The rows come from 5 hidden closed curves, with some noise, and rows from the same curve form a group. Each curve winds through 8 dimensions. The rows are also pushed far along 6 directions, which tell nothing about the answers.
Some rows, each with its group after it:
[ 18  -2   9 -24   0 -16   8 -20  -8 -13   5  11  17   2  -3  12  -6  -6
  -6   9]	K489
[  9 -15  -9  -5  23   1  -6 -21  -6  20   9  -3   6  -4   0  18  19   7
  -8 -21]	K62
[ 10   5  -5  -3  -6  -3   8 -13  10  -8  14 -10   0   0  14  11   2 -15
 -21   1]	K186
[-13   8 -12  20 -28  22   3  13  25  15   6 -12 -13  12   0 -17   5  -8
  -7 -12]	K525
[ 12   3   2   7 -17  12  -7  13   8   4  -5  -3   6  -7   9 -22  -8   3
 -13  -4]	K127
[  2   4   7 -11   3  -7 -14 -13  16  21  -4   3  15   2  -4 -16   2  15
  -1 -12]	K525
[-19   3  17   4 -21  -7  14   1   3   3  10  -6  -8   0  12  -7  -2  -6
  -7 -13]	K127
[  4   8 -12   5  11   4  -7   3   5   5   0  -2  -6   8  -3  -4   8  13
  13   3]	K127
[ 10   4 -25   1   6  24 -17   6  18   5  -7  -5  -2   6 -15   1  -2  13
   4   2]	K62
[ 11  -5  -5  13 -11  13   2   7  -8 -17   2 -17   2 -11   8  -6 -11  -7
 -24  14]	K127
[-12  10  -3  -2  16 -16   3  14   4 -21 -14  13   0   4 -19 -13  -7  15
  31  13]	K62
[12 10 -7  0 -7 19 -8  1 20 -2  0 -5  3  1  8 -3 -9  3 -1 -3]	K489
[ 10   1  -5  14   3  14  -9  22  14   7   1 -10   1   3  -5  -5   5   0
  -4  -5]	K186
[-27  -1  31  16  -5  -3  20  23 -14  -6 -13  -8 -11  -3  -6   1  -9 -28
  12  25]	K489
[-10   1 -11  17 -21  15   5  -1   6   0  10 -21  -4  -2   5 -11   0 -11
 -19   5]	K127
[-16   1 -50  20  -9  29 -16  -2  15  19  18 -18 -13  20 -26  -5  27  12
   1  -1]	K127
[ -7   1  21   7 -18  12   7   6   2  34   3 -17 -10   1  -7  -1   7  -6
 -14 -11]	K489
[ -1   7  12   3  -4  14  -9  11  22  15 -14  -7  -1  -2  -7 -13 -10   9
   2  -7]	K62
[-37  10   8  -5 -12 -32  24  -9  -4  -1   5   5  -9   6  10   1   9 -24
   6   6]	K525
[  9   1  21   8  -9  19  -7   4  28  13  -1 -14   4  -3 -13 -21 -13  24
  -8 -24]	K525
[-13   8   0  -3 -16  -4   1 -19   4  -8   4  -1  -4   6  10  -9 -12   7
  -4   4]	K127
[  1  21  13  -5  -3 -15  14 -13  27 -10  -2  -4  -2  -1   2 -13  -9   2
  -2   2]	K186
[ -1  -7  21   5   7   8   6   7 -21  -5  -4 -12   1 -19  -4  10   2 -11
   4  14]	K62
[ 17 -26  20 -13   9 -11   7 -17 -27  -6  10   2  10 -16  17  26  -2  -8
 -27 -18]	K127
[ -8   1   6 -15 -18   3   8 -40   7  11  10  -2  -3  -1  18  11  -7  -7
  -6 -10]	K127
[-19   7  -8   8   0   2   0  14  14  13   3  -8  -8   9   0   3  11  -7
   7  -7]	K62
[ 34 -10  26 -12  18 -16   9  16 -18 -24 -12  14  23 -16  -6  -1 -15  -2
  -2   7]	K489
[  3  -4  31  23  -2  16  -4  30   4  17 -20 -16  -5 -10  -9 -23 -12   1
  -5   5]	K186
[ -2   1 -36   6 -11  12  -4   5  -4 -18   2   8 -18  20  -6  15   0  -8
   1  18]	K489
[-15  20  -4  -7 -17 -18  23 -17  13 -11   9   7 -14   9   8  -3   0 -11
  10  10]	K489
[  6  13   6  -7 -10  -9   6  20   7 -26  -8  10   0  -5  -5  -7 -15   1
   7  13]	K186
[-19  10  -9   3 -11 -17  13   2 -10 -11  -5  12 -12   7   2  -9   3 -16
  16  31]	K127
[  1  -6 -12  12   8  20 -12  11   0   9   1  -9  -2   7  -2  10   5  -3
   2  -4]	K489
[  7  -8  -8  22 -14  29  -5  11  -1  16  11 -24 -14   2   1   1  12  -3
 -20  -6]	K62
[  7  11  28   6  13 -11  11  27   9 -21 -25  -1   9 -15 -17 -26 -21   8
  13  17]	K186
[ -9  13  -6   9 -27  22   4   2  27   6  14 -14 -11   7   0  -9   1   1
   2  -7]	K525
[ 12  21 -17 -17 -17  -2  15 -31  15 -30   3  10  -8  -1   8  -2 -14  -1
   6  22]	K525
[-24  20 -23  -2 -19  -9   8   0   2  -7   2   6 -20  11   0  -6   9  -4
  15  19]	K62
[-12  -8  -8   1 -11  10   1  10  -7  12   1  -6  -6  -2  -5  14   8 -16
  -9  -1]	K62
[-10   2   4  -7   9 -20  15 -10 -12 -13  -7   3   0  -7  -6   6   0 -15
   5  25]	K186
[ -9  -1  31  15 -10   5   1  20  -1  -2 -12  -8  -1  -4   0 -26 -23  12
   0  -3]	K127
[-10  14  -6 -13  14 -26   4  -2   3 -15  -4  20  -2   3  -7  -1   5   8
  34  14]	K186
[-15   2 -10  -5  -3  -9  10 -26 -18   0   2   0  -9   0  18  11   5 -19
   1  19]	K525
[ -6   7   7  -6  20 -13  -5  17  -6 -29 -15  11   5   2 -14   3 -15  11
  29  22]	K186
[ -2   4  22  -3   0  -5  -2  -1  -1   8 -15   3   8 -10   5 -19 -11   4
   5   2]	K525
[-16   2  23 -10  11 -22   3 -26   8  23   1   4   1  -1   6  -3   8  10
   4 -25]	K62
[-10   8   0  -8 -19  -4   1  -6   2   3   0   4   2  -4   9  -9   0  -5
  -2   3]	K127
[-15  -7  -4  13  17   4 -14  26 -21  10 -10  -6  -6   3  -9   3   6   6
  13  11]	K186
[-10  18  20   2   8 -14  -2   0  38  17  -5  -2   9   7   0 -30  -3  19
  10 -28]	K525
[ 15  -2  -2 -11   2   0   3 -35   0   8   9   2   0  -5  11   7   7   2
  -5  -7]	K525
[ -3   5  12  -2 -15   8   6  -4  20  10  11 -12  -4  -4  10   8   2  -7
 -14 -21]	K62
[ 11   1  -4   3 -13  18  12 -13   9  -1  10 -14 -17   1  -2  18  -2 -10
 -17   3]	K489
[ -3  -3 -11  -9  -2  -9   4 -34  -2  -4  15   0   3  -1   3   7   8  -1
 -12  -3]	K127
[ -4   6 -18   1 -13   9  -3 -14  14   3  10   2 -14  18   6  14   6  -6
  -5  -6]	K489
[ 28 -16 -13 -19  17  -3 -10 -22 -13 -15  -3  23  13   1  -6  18  -4   5
  -3   0]	K489
[ 20 -10   1   5  18  12  -8  13   4  16  -1 -11   5  -8   3  12   8   0
 -14 -19]	K62
[  2  16  -7  -3  -7  -5   7  14  14 -17   5   6  -2   1  -5 -14  -2  14
  15   2]	K525
[ 23   2 -16 -16   6   0 -13 -23  26   4  14  11  10  10   3  -1   5  28
  -8 -38]	K525
[-11  -7  27   5  -3  -1   0  15  -9  -6 -20   9   1  -6  -9 -13 -19   2
   9   3]	K489
[ 10   4  -3   3 -11   2  14 -12  10  -2   9 -15  -8  -3  14   3  -2 -15
 -24   5]	K525
[ 24   0  -4  -6   7   5  -4   4  17 -34   4   4  10  -2 -18  -3 -18  28
   5  -5]	K186
[-48  15  15  17 -28 -19  23  13   8  -3   0  -7 -24  16  -4 -14  -2 -20
   4  16]	K186
[-32  -1  10   3   7 -15  -4   9  -8  12 -13   3   4   7 -21 -16   2   3
  21  13]	K525
[ 38   4 -46  -5   4  19 -10  -1  17 -26  14  -2   2   7  -4  20   4   3
 -12   8]	K186
[-21  -2   4  13  19  -6  -9  36 -11  -7  -9   3   2  12 -18  -7   2  13
  30   4]	K127
[  8  -8  -9  15 -24  27   0 -11   5  14  19 -22 -12   1   6   3   9  -6
 -29 -10]	K62
[ 12 -14  41  -9  19   0  -9   4  -5  26  -8   1  19 -12  -7   4  -2  15
  -4 -34]	K489
[-17   7  -3  15  21   4 -20  19  10  22  -1  -6  -1  16 -16 -12  17  25
  27 -14]	K127
[-21  -4  29  -7  10 -10  -1 -16 -13  18   6  -7  13 -11  11   9   9  -3
   5 -16]	K62
[  3  -4 -12   9   3  13  -6  19   3 -17  -5   4   3   8 -15  -3  -6   5
   9   3]	K525
[  2   0  18  30 -25  35  10  28  14  14  -1 -29 -20  -5   0  -6  -8 -13
 -19  -6]	K489
[-18   6   2  -3   0  -2 -12 -18  25  16   6   8   6  20  -1 -11   4  15
  13 -30]	K525
[ 33   4   1   4 -13  24   6  -9  28   5  10 -11 -11  -4   4   2  -3   7
 -25 -22]	K489
[ -9  13   4  11   5   0   5  35  12  -6 -19   0   1  -4 -11 -19  -6  -5
  22  15]	K62
[  5 -23   0   1  15   1  -2 -14 -25   1   6  -2   8  -4  -3  17   8  -7
 -10  -2]	K62
[  6   9   4 -13   4 -17  15 -19  -1 -19   0   8  -3   1   5   7  -7  -2
   4  11]	K489
[-16  13  10   0  -5 -14  13 -12  15   3   3 -10   0  -1   5 -11   0  -7
  -2   2]	K186
[ 24  15   0 -16  -4  -8  11 -33  28 -13  10  -4   0  -2  10   5  -7   3
 -21  -6]	K186
[ -2   2 -20   0  -5  -5   1  -2  -5 -21   4   4  -3   6  -3  -6  -4   5
   6  18]	K186
[-20   3  -4   9 -13  -2   6   6  -3 -11   6  -3 -10  11   1  -6  -6   3
   4   3]	K127

New rows, each followed by its group:
[ 10   2  11   7  -2   2  17  10  -5 -10  -5  -7 -11  -7  -1  -2  -9  -5
  -5  12]	K489
[ -8   8 -12  10   6   8   1  15   0   2  -5  -5 -10   5  -2  -6   3   3
  21  12]	K127
[ -2 -17   5   2  11 -10   9   8 -37 -11  -2   0  -1  -3   2  17  -1 -11
  -5  11]	K489
[  8 -12  22  12  12  14  -4  14  -3  12  -7  -9   1  -5  -2   9  -3  -5
  -6 -13]	K489
[-11  -5  19   7  10  -2   6  -9  -7  23  -2  -9 -10   1  -3   6   8  -3
   1  -6]	K489
[  5  -1 -11   4  -9   6  16  -9  -8  -3   8 -11 -18   0   5  14   4 -12
 -14  12]	K489
[ -1  -5  -5   4 -30   3  14   0  -7   1   6 -16 -11  -5  -2   3  -1 -27
 -30  26]	K525
[  3  -7  24  -7  -5 -20  25  -2 -21  -7   2   3   3 -11  11   8  -1 -24
 -11   8]	K489
[ 11  -7 -10 -10  -5   2   6 -31  -1   0  13 -10   5  -8   5  11   3  -6
 -23   1]	K186
[ -3   3   5  -8  22  -9 -12 -11   3  -1  -2   6   6   6  -2  12   0   6
  18   4]	K186
[ -6 -15   4  14 -20   8  11  10 -15  -4   3  -7 -11   1   1   3  -4 -18
 -20   5]	K525
[-20 -12 -12  27   5  16  -3  37 -37  23 -12 -16 -17   5  -5   7  16 -21
   3  24]	K489
[ -8   2  -3  -2  -7  12  -6 -14   3  28   5  -9  -2   0  16   8   9  -9
  -7 -11]	K489
[  1  -9   3  15   9   7  -5  19   8  28  -4 -13   4   0  -8  -9  13  -2
 -11 -18]	K525
[ 27 -12  -5  14  21  28 -11  26  -3 -10  -9 -11   5   0 -26   7  -9  12
   2   6]	K489
[-25 -14 -11  18  -5  21   0  11 -15  17   0 -13  -9   5  -7   3   6 -11
   8   5]	K127
[ -6   8  -2  -1 -15   6   2 -13  20  12   5  -7 -16   4  -2  -5   1  12
  -9 -15]	K62
[ 26   2  -9   0  18  17 -15   8   5   7  -9  -2   2   7 -22   2  -1  25
   4  -2]	K489
[-12   1  12   1   9 -12  -8  -2   6   1  -3   4  13   2  -7 -25  -5  21
  16  -8]	K186
[-17 -10  30  14   2  14  -7   4  -3  39  -5 -18   9  -6   4 -12   1  -3
  -1 -18]	K489
[ 15  -1  27   1 -11  10  -5  -6  27   5   0  -1   9   0   4 -17 -17  16
 -16 -35]	K525
[ 20  14 -18   0  -5   9   7   0  11 -23   0  -2 -12   6  -7  -1 -11  10
   0  17]	K489
[-14  -1 -14   1  18  -8  -7  12  -5   9   4   6   7  16 -16  -4  16  16
  23 -10]	K489
[ -4  -8   9 -13  18   0  -8 -17  -8  12  -6   5  11  -3   1   6  -6  11
  15 -11]	K127
[-35  -3   3   0  11 -18   0   6 -17   5  -2   9   2  13 -10   1   6   4
  24  -2]	K489
[-26  -5 -22  24 -18  18   0  17  -9  14   3  -8 -29  20  -4   8  14 -20
  -3   9]	K489
[-14   4  -8  -1 -14  -5   7  -3   2 -26   0   6  -5  12 -10  -2 -12  -5
   7  19]	K525
[  2 -18  12   1  19  10 -11  11 -19   7 -17   3  14 -13 -11   2  -6   5
   9  -4]	K489
[ 11 -10  10  -7   5   7 -10 -15   0   9  -5   3  17  -6  -2  -6  -9   9
  -3 -10]	K489
[ -4  -6  27  -7  24   0 -12 -19  -8  18   2 -10  16 -12   5   8   5  12
   6 -18]	K62
[-21  13  -3  10  -9  16  -1  -4   9  14   2 -18 -11   1  -3  -6   6   0
  12  10]	K62
[-11   9 -17  -4  -3 -13  14 -12   2  -7   8   8 -10  11   0   5  10  -6
  12   8]	K489
[ -1  -6  -3  -2  11  -8   4  -8 -12   8   7  -1   0   4   4   8  10   3
  -1  -9]	K489
[  1  13  -2  10 -22  21   8  10  20 -14   1 -12  -7   3  -2  -6 -16  -7
   0  13]	K489
[  1   0  11   9  11   1  -3  -3  13  23   4 -19   5  -1   3  -8   8   6
 -13 -21]	K186
[ -4  11  10 -13  -4 -14  -3 -20  21   0  -5  23   6  11  -1 -17  -9  12
  14 -11]	K489
[ 10 -14  -7   8   0   9   0  12 -17  10   1  -5   6   2 -12   0   7  -6
  -8   5]	K489
[-11   5  18  10 -21   1  21  19  -9  -5  -6 -11 -10   4 -16  -6  -9 -20
   0  31]	K489
[ 32  -4 -34   4 -15  41 -16   2  19 -11  10  -6  -8   7 -12   5 -10  27
 -20 -17]	K489
[ -8  -5  13  11 -10  12   5   9  -5   6  -6 -11   4  -4  -3 -10  -9 -11
   0  10]	K489
[  9   9 -24 -14   9   1  -4  10  -1 -22  -3  15   4  11 -26  11  -1  12
  21  16]	K489
[ -4  16  18  -5  23 -23  -1  15  13  -9 -16  12   7   1   1 -14  -6   9
  26   0]	K62
[  6   4 -13   1  -9  10  -6  12  10   4   5  -3  -5   3  -5   1   4   8
  -7  -9]	K186
[-20  -1  13  -7  -6  -4  -3 -26   3  21   0   3   9   3   4  -9  -2  -1
   6  -9]	K489
[  8  -8 -17   8 -11  21  -8  -4   6  18   5  -2  -9   8  -5  -1   9   2
 -13 -13]	K489
[  6   3  33  -4  21  -9  -5  23 -10   0 -28  10  13 -12  -6  -9 -13   5
  19   8]	K489
[ -4   7 -15   9   6  -1  11  23  -2 -16  -8   1  -7  -3 -12  -4   2  -6
  16  22]	K62
[-25  12  18   7 -18   4  10 -13  20  15   6 -12 -13  10   3  -3  -2 -10
   3  -6]	K489
[ 14  -7   0   6 -23  22   3  -5  13   0  10 -10  -6   1   5   1  -8  -3
 -29 -18]	K525
[ 11  11   2  -8   0 -11  14   2   4 -19  -3   2  -6  -8  12   6  -5 -11
  -3  11]	K62
[ -3  -8   3  -6  17  -9   5  -2 -15 -17   5  -3  12  -9  -4  15   0  -7
   8  11]	K186
[ -2  12  -8  -7 -33  13  10 -15  17  -3  20 -10  -5  -5  12   6   1  -8
 -16  -8]	K62
[  4  -7 -17   0  17  -5 -11  -4  -2  -7   7   5   4   8 -10  -1   5  21
  11  -5]	K186
[ -4   6  25  -5   7 -22  13   4  -2  -2  -8   2  -1 -10  13  -1  -2 -11
   3   2]	K62
[  0 -10 -12   4  -8   9   1 -18  -8  -1  14  -7  -3   3   2  10   5  -7
 -16   0]	K62
[-31  18   6   4   5 -19   3   8  14  11  -4   2  -9  11   6 -11  10  -3
  23  -1]	K62
[-10  18  -6  -2 -12  -5   1  12  11  -9  -2   4 -10   4   0 -11  -5   8
  14  10]	K186
[-15  -3  52  -8  10 -25   0   4  -8  12 -13   5  10 -10   5  -4  -8   3
   3 -16]	K186
[ -9  17  20  -1  -3   0   1  -8  28   3  -3  -2   2  13 -11 -16 -13  14
  16  -4]	K489
[-12  -7  -6  -5  15  -4 -11 -23   0  32   4   3  -1   9  -6  14  24  -2
   7  -9]	K186
[ 18 -11 -24  -6  -1  12  -7 -25   3  15  14   4  -5  10   2  19  16   0
 -18 -19]	K489
[-31   0   8   2  15  -2 -10 -12  -3  38  -6  -7   1   4  -2   0  16  -2
  17  -4]	K62
[  1  -3  14 -14  13  -2  -4  -3 -10   0 -13   8  13 -13   1   8  -8  -1
  10   0]	K489
[-22  20   8 -21  -1 -26  -7 -24  22  11   4  17   4  12   8  -8   5  17
  19 -18]	K186
[ 18  12   8  10 -18   2  26  13  13 -27  -2 -16 -14 -10   1  -5 -16 -15
 -24  21]	K186
[ -4  10   4  -2 -11   2   3  -5  16  -9  -5  -3 -10   3  -6  -7 -16  10
   0   4]	K62
[ 13   2  27 -11   6 -13  13   5   2 -13 -14   4  10 -20  10   5 -15 -20
  -5   8]	K62
[ -8   0 -16  -4  -1   2 -11 -16  -6   9  12   0   7   5  10   2  12   5
  -1  -8]	K62
[ 33  -2  -9   2 -13  22   2  11   3 -18  -2  -5   8  -3 -12  -8 -17   3
 -13  14]	K489
[ -7  17   0  -6  -3   5  -8 -17  35  24  -1  -3   3   5   4 -13   3   9
   8 -16]	K62
[ 22  -1 -16  -1  -2  22  -7 -12  16  -3  10  -4  -6   7   3  20   0   1
 -15 -12]	K489
[-30  -6  19  -1   5 -16   3 -10 -31  30  -7  -2  -4   0  19  15  14 -29
   1   8]	K489
[  6   9 -13 -10  -6  14  -7 -25  21  12   4  -7  -3   1   4   7   1   2
  -7  -3]	K62
[ 19  15  -9   7  -7  13   3  -4  26  -8   1 -10  -6   2   8 -17 -11   9
  -7   1]	K525
